There are 3 nested groupings, the coarsest first. Each group lies inside one group of the grouping before and may be the whole of it. The rows also spread widely along 9 directions, which tell nothing about the answers.
Some rows, each with its group in each grouping after it:
[  6  11  -4  27   8 -16  -2  -1 -14   7 -15   9  -3  26 -15   6  -1 -16
   1   5 -14  -2] : j423 j831 j528
[-11 -11  -3 -11  -8  20 -10   1  18  10  28  -1   1  -8  24   3  14  17
   8  -3   2   9] : j768 j744 j736
[ 17 -24 -16  -4  23 -13   6 -13  -2  22 -43  -1  30  13   9 -34   1 -10
  -3   3 -28 -46] : j869 j878 j913
[ 40 -27  15  18 -13 -10  -9   4  17   5   0 -18  -1  21  -5  23  19   5
   0  27 -12 -30] : j869 j508 j511
[-10  35   5   5 -25   9 -15 -20  11  10 -16  -6  -1  19   1  15  -1 -13
 -16   7  -5  23] : j768 j714 j604
[  6 -15   5  16  17  -8  -7  28  10 -10  23 -11  -4  -4  15  24  15   2
  27  -2   1 -29] : j768 j713 j441
[ 23  17  -2  28 -12  -9 -19   0  -6   8  -8  -4 -29   4 -11  44   3 -12
  -5  12   1  13] : j423 j117 j974
[ 27 -51  -7   2  -1   3  18 -13  -1  -6  21   7  -9 -25  -9 -23 -22  19
   8  10  -7   4] : j423 j117 j311
[ 22  -1  -2   3  -5   1   6  -8   2   1 -21 -14   0 -11  -3   5  -8  -8
  -5  12  -5  -3] : j423 j831 j570
[ 13  -2 -20  20   2   1  16 -22 -10  19  -9  31   6  14 -32 -16   5   5
  -7   2 -16  11] : j869 j878 j325
[  5 -37  -6  17  -1   4  -9 -11   2   1  32  17 -17   7   5 -12 -19  23
   9   6   1  17] : j869 j878 j986
[  5 -42  -1   5  12   2  22   0   2 -23  25  -7   4 -23  -4 -26 -34  18
  16   5   4   6] : j423 j796 j165
[ -7  43   3  25 -12  -7 -18  -1  -3   0 -17 -11 -15  22  -7  37 -10 -22
  -8   9   5  25] : j423 j831 j70
[ 15  -3  -5  15   4 -16  -7   0 -11  10  -5   3 -10  17  -3  16  15 -10
   6   2 -17 -15] : j423 j796 j694
[ -6 -17  -2  -8  -1   0   7 -15  -1   2   8  13   3  19   7 -26   4  -2
   9  -8 -24 -13] : j768 j714 j956
[-26  42   4 -18  -9   1  -3   4   0 -13 -20 -27   3   1  10  28  -2 -22
   3  -8   6  10] : j423 j796 j120
[ 11  29  -2 -20 -21  -1  19 -23  -9  -6 -32 -11  -5  -6 -15  10   1 -21
 -10  -1 -15   6] : j423 j796 j694
[  3   7   4 -14 -10   0  18  -7  -1 -21  -7  -9  -1   2  -7   4  -1  -6
   6  -4  -8  -6] : j869 j878 j986
[ 11  18   6  22  -4 -19 -16   8  -5   1 -13 -15 -11  24  -3  37  11 -21
   3   7  -9 -10] : j423 j796 j165
[-17 -19  24   8  -9  -1  10   7   8 -50  35 -28  -7   2  -7  -1 -48   6
  18  11  14  24] : j423 j117 j311
[ -4  28 -22 -22   5   9  27  -1 -12 -12  -3  10 -14 -47   1  10   6  -9
  15 -29   1   7] : j768 j713 j441
[-13   0 -16 -10 -14  15  -8 -11  -7  12  29  21 -25 -10  13   9   7  14
   6 -13   2  34] : j423 j796 j165
[-19  10 -21 -14  -4   8 -22 -12  -8  19   5  21 -21   4  31   8   7   0
   9 -20   0  17] : j869 j878 j325
[-16  33 -20 -19   3  15  17  -5  -3  16 -16   8  12 -15   3   3  27  -8
   2 -23  -8   1] : j768 j714 j956
[ 22  -4 -14   6  -4 -14  -4 -32 -20   6 -29   8 -20   1  -1 -17 -37 -20
 -10   4 -19   9] : j423 j796 j165
[ 24  -1   1   8 -16   3  16 -16   0 -14  -2   0 -13  -4 -22   5 -13   0
  -2   8  -4  14] : j869 j878 j325
[ 39 -29 -25  32  18 -20 -22   2 -24  19   3  20 -44 -14   9  14 -11  -4
  12   2  -8 -10] : j423 j117 j311
[-19   4   2  22  12  -3 -29  29   9   2  29  -8  -9  17  24  30  14   1
  23  -5   7  -5] : j768 j744 j736
[ 22  13  -4  17 -13   6  -8   1   5  14  11   8 -23  -7  -3  37  29   2
   2   1  -5   3] : j768 j714 j604

New rows. What belongs after each?
[ -9   6  -1 -14  -2  10   0   5  13   2  -5 -15  13  -2  14  14  15   2
   7  -3   4  -6] : j869 j878 j325
[  2 -16 -20  -9  10   0 -10 -22  -4   9 -26   0  -4 -14  29 -27 -40  -6
   0  -2  -3   4] : j869 j878 j325
[  4 -22 -18  -3  23 -10 -17  -1  -1  30 -20   5  15  15  29 -12  16  -5
   9  -5 -18 -37] : j869 j878 j325
[ 11 -17 -15 -12   0   7 -14 -12   4  13 -11 -14 -14 -38  33   0 -27   3
   0   5   7  12] : j423 j796 j694
[ -4 -14  10   8  -5   0 -12   9  12  -9  37   1 -12   9  14  16  10   8
  18   0  -1  -3] : j768 j713 j441
[  6   2   2 -10 -24  11  12 -11  -4  -8  23  12 -23  -4  -9  12   9   8
   5  -2  -5  23] : j423 j831 j528
[ -5 -37   7  11  -8  10  -8  -3  13  -8  42  -5  -8  -3  11  -7 -25  26
   8  12  11  28] : j423 j796 j165
[  3 -11  23  39  -1 -12  11  -3   7 -26  -2 -20  21  38 -33 -14 -35  -4
  -3  30  -6   4] : j423 j831 j570
[-21   0 -10  13  28  -3 -15  16   4  -8 -11 -21   6 -13  29   4 -37  -5
  17  -5  21   3] : j869 j878 j325
[ 27 -18  15   7 -25  -3   8 -16   6 -13  14   2 -11  28 -21   6   9   6
   1  16 -19  -6] : j869 j878 j986
[ 20 -30  27  12 -11 -18   5  -8   8 -29   1 -30   2  25  -9  -6 -28  -6
   4  27 -14 -15] : j423 j796 j694
[ 14   2   4  22  -7 -12  -9 -14  -1  -3 -17  -4  -7  29 -10   5 -17 -13
  -4  14 -10   2] : j869 j878 j325
[-24   8  13 -10 -29  21   9 -10  12  -4  27   3   8  21 -12   4  16  15
  -2   5  -1  32] : j423 j831 j528
[  8  -8  12  27   2 -24  15   1 -13 -24  10   0  -5  34 -31   3  -7 -10
  13   7 -19  -9] : j423 j796 j694
[  7   3  -6 -14 -21  18   5 -13   6  19   8  11  -3  -4  -3  11  29  11
  -6   2  -8  15] : j423 j831 j528
[-26 -15  -5 -30  -2   7  28 -13  -9 -12  21  13  11   4   0 -30   3   9
  15 -16 -16   5] : j423 j796 j694
[ -8  32 -12  25 -13  11 -30 -13   8  27   0  14 -12   6   2  27   3  -2
 -13   4   8  40] : j768 j713 j441
[ 33 -48  -2  12  -1  -6  14 -27  -1   5   9  18   2  17 -16 -44 -11   8
  -2  15 -35 -17] : j768 j744 j736
[ 29 -14  -5  -6   7  -9  -1  -8  -1   3 -22 -10  -7 -16  20  -5  -6 -16
   5   0 -19 -33] : j768 j714 j604
[  7   1 -19  -7 -14  13  11 -33  -6  21 -10  17  -1 -13 -13 -14  -7   6
 -15   4 -10  31] : j423 j796 j694
[ 16 -40  -8  21  12  -1  13  -5  -1  17  27  31   7  21 -15 -25  24  16
  11   1 -28 -22] : j768 j714 j956
[-11 -17 -21   5  19   6  -7   7  -3   5  20  13  -9 -16  22  -3 -10  15
  21 -13  11  10] : j869 j878 j325
[ 25 -16  -4  30  14 -11   1   2  -4  -8 -13 -12  -8 -13  -5  -1 -37  -7
   4  17   3  -1] : j423 j831 j570
[ -6 -22 -11  -8  16  -3 -17   8   1  21   2  -1   3   5  37  -3  14   1
  13  -4  -9 -24] : j423 j831 j70
[  5 -15 -12  -3  23 -21  -7 -11 -16   9 -40  -2   4  10  24 -30 -28 -25
   3   0 -22 -26] : j423 j831 j528
[ -7  -2 -18 -15   4   1   1 -22 -15   7 -18  11  -9  -9  17 -26 -30 -10
  -1  -7 -10  14] : j423 j831 j528
[  1 -36  20  11  -8  10   9  12  22 -30  45 -27   3 -12  -3   6 -20  26
  15  17  17  15] : j423 j796 j165
[ 19   9 -16   8 -19  -3   5 -14 -26   9  17  35 -40   5 -26  23  23  -3
   4 -10 -18  18] : j423 j117 j311
[  8 -34  -4 -10  11   1 -11   7  10  -4  20  -6 -12 -25  38  -1  -5   7
  21  -5   0 -20] : j768 j713 j441
[  1 -19 -20 -15  11   2 -10   3 -11  16   9  13 -19 -18  35  -1   8   3
  18 -15  -6 -11] : j423 j831 j570
[ 11 -23   1  30   4 -10 -46  -7  13  15   2  -6 -14  14  32   2 -30  -3
  -1  19   0   1] : j768 j713 j441
[ -2  -4  14   8   8 -14  20  -2   1 -24 -12 -15  19  27 -11 -19 -12 -19
   9   3 -21 -27] : j768 j714 j956
[ -2  14  17  10  -2   3  32  16  12 -30  13 -20  16  -1 -27  18  16   0
  14   1  -1 -10] : j768 j714 j604
[ 16 -25  10  15 -11   1   4 -21  15   0  -7  -8  18  26 -16 -21 -17   8
 -10  25 -11   2] : j869 j878 j325
[ 46   3 -22  15  -9  -3 -17 -22  -7  39 -22  19 -27  -7   0  13  17 -10
 -14   6 -22  -5] : j768 j744 j736
[ 15   0 -16  35  13 -10 -22  -9  -6  29 -16  15  -9  15   5   1  -5 -11
  -4   5 -13  -3] : j768 j714 j956
[  7   3 -31   4  12  11  -3   2  -6  26   3  20 -12 -25   9  15  18  13
   9 -15   5   6] : j869 j878 j913
[ 14 -16 -12   5  29 -19   4   9  -9   7 -26 -12  13  -7  11  -6  -1 -14
  11  -2 -14 -37] : j423 j796 j165
[ -3   9   7  37  -8  -1 -42  11  11   4  25  -7 -30  11  20  41 -10   0
   7   8  15  21] : j768 j714 j604
[  1  17 -14   0   1   3  22 -11  -7  11 -18  17  19  16 -27  -3  28  -2
  -3  -6 -19  -6] : j869 j878 j986
[  5  24  -8 -15  -8   1  41 -22  -9 -12 -21  12  10  -7 -30 -14   8 -16
  -3 -12 -24  -3] : j768 j713 j441
[  4   1  -3 -18 -20  15  22 -12   4 -23   6  -9 -12 -29  -3   2 -23   8
   3  -2  10  24] : j869 j508 j511
[-32  39  -8  -1  12  -1 -14  19  -1  -2   3  -3  -5  -3  22  32  14 -14
  18 -23   9   1] : j768 j713 j441
[  3 -23   7  12   1   4 -33  12  21   5  24 -16 -12  -3  40  19  -4   9
  14   8   8  -7] : j768 j714 j604
[  9 -28  -5   8  10  -4  14  10 -11 -12  34  11 -16 -10  -7   3   3  13
  25  -7  -5  -6] : j423 j796 j120
[ 36  -1 -19  -9   9 -11  15  -8 -10   8 -46  -8  -2 -25   2   0  -2 -17
  -1  -2 -14 -29] : j869 j508 j511
[  9 -10   8  33  11 -19 -36  12  10  11   2  -7  -4  33  17  21   9 -11
   9  13 -10 -27] : j768 j713 j441
[ 22 -22 -21  13  20 -18 -12  -5 -18  13  -9  18 -21   3  15  -6  -9  -8
  14  -7 -15 -20] : j869 j878 j325
[ 22 -16  -9   1  11 -12   8 -14  -6  -7 -33 -10   3  -6   3 -21 -31 -12
   1   6 -13 -19] : j869 j878 j986
[  7  33 -20  23  -3 -10  -8 -22 -22  10 -28  21 -24  14 -15  10 -17 -18
  -9  -4  -8  23] : j869 j878 j986
[ 14 -31 -14  -1   7  14  20   2   5   0  40  21 -10 -38  -2  -5  13  26
  19 -10  -1   0] : j768 j713 j441
[ -5  14 -14   1   5  -3  -7  11 -10   8  -1   1 -13  -8   7  28  15  -9
  11 -10   0   1] : j423 j117 j311
[-12   8  10  30  25 -18  13  16   3 -13 -14 -15  33  32 -17  -6   0 -16
  12   4 -14 -30] : j768 j714 j604
[-21  16  10  14 -17   0 -10 -11   7   0  18  12   2  44 -10   7  12  -4
  -1   3 -12  15] : j768 j713 j441
[ 13 -21  10  20   5  -6  -9  24  10 -10  26 -12  -6  13   5  30  19  12
  22   7   2 -23] : j869 j878 j986
[-10 -20  -9  12  15   2   8   4  -3  -7  21   2  -1 -16   1 -11 -25  14
  15  -1   8  18] : j423 j796 j694
[-10  11   2  -8 -17  12  18 -12   0 -10  13   5  -3   3 -15   0   0   4
   2  -1  -4  23] : j423 j831 j70
[  6 -25  13  20  -1 -10 -16 -11  11  -5  -9 -21   5  25  10 -16 -41  -5
  -5  27  -6   0] : j423 j831 j70
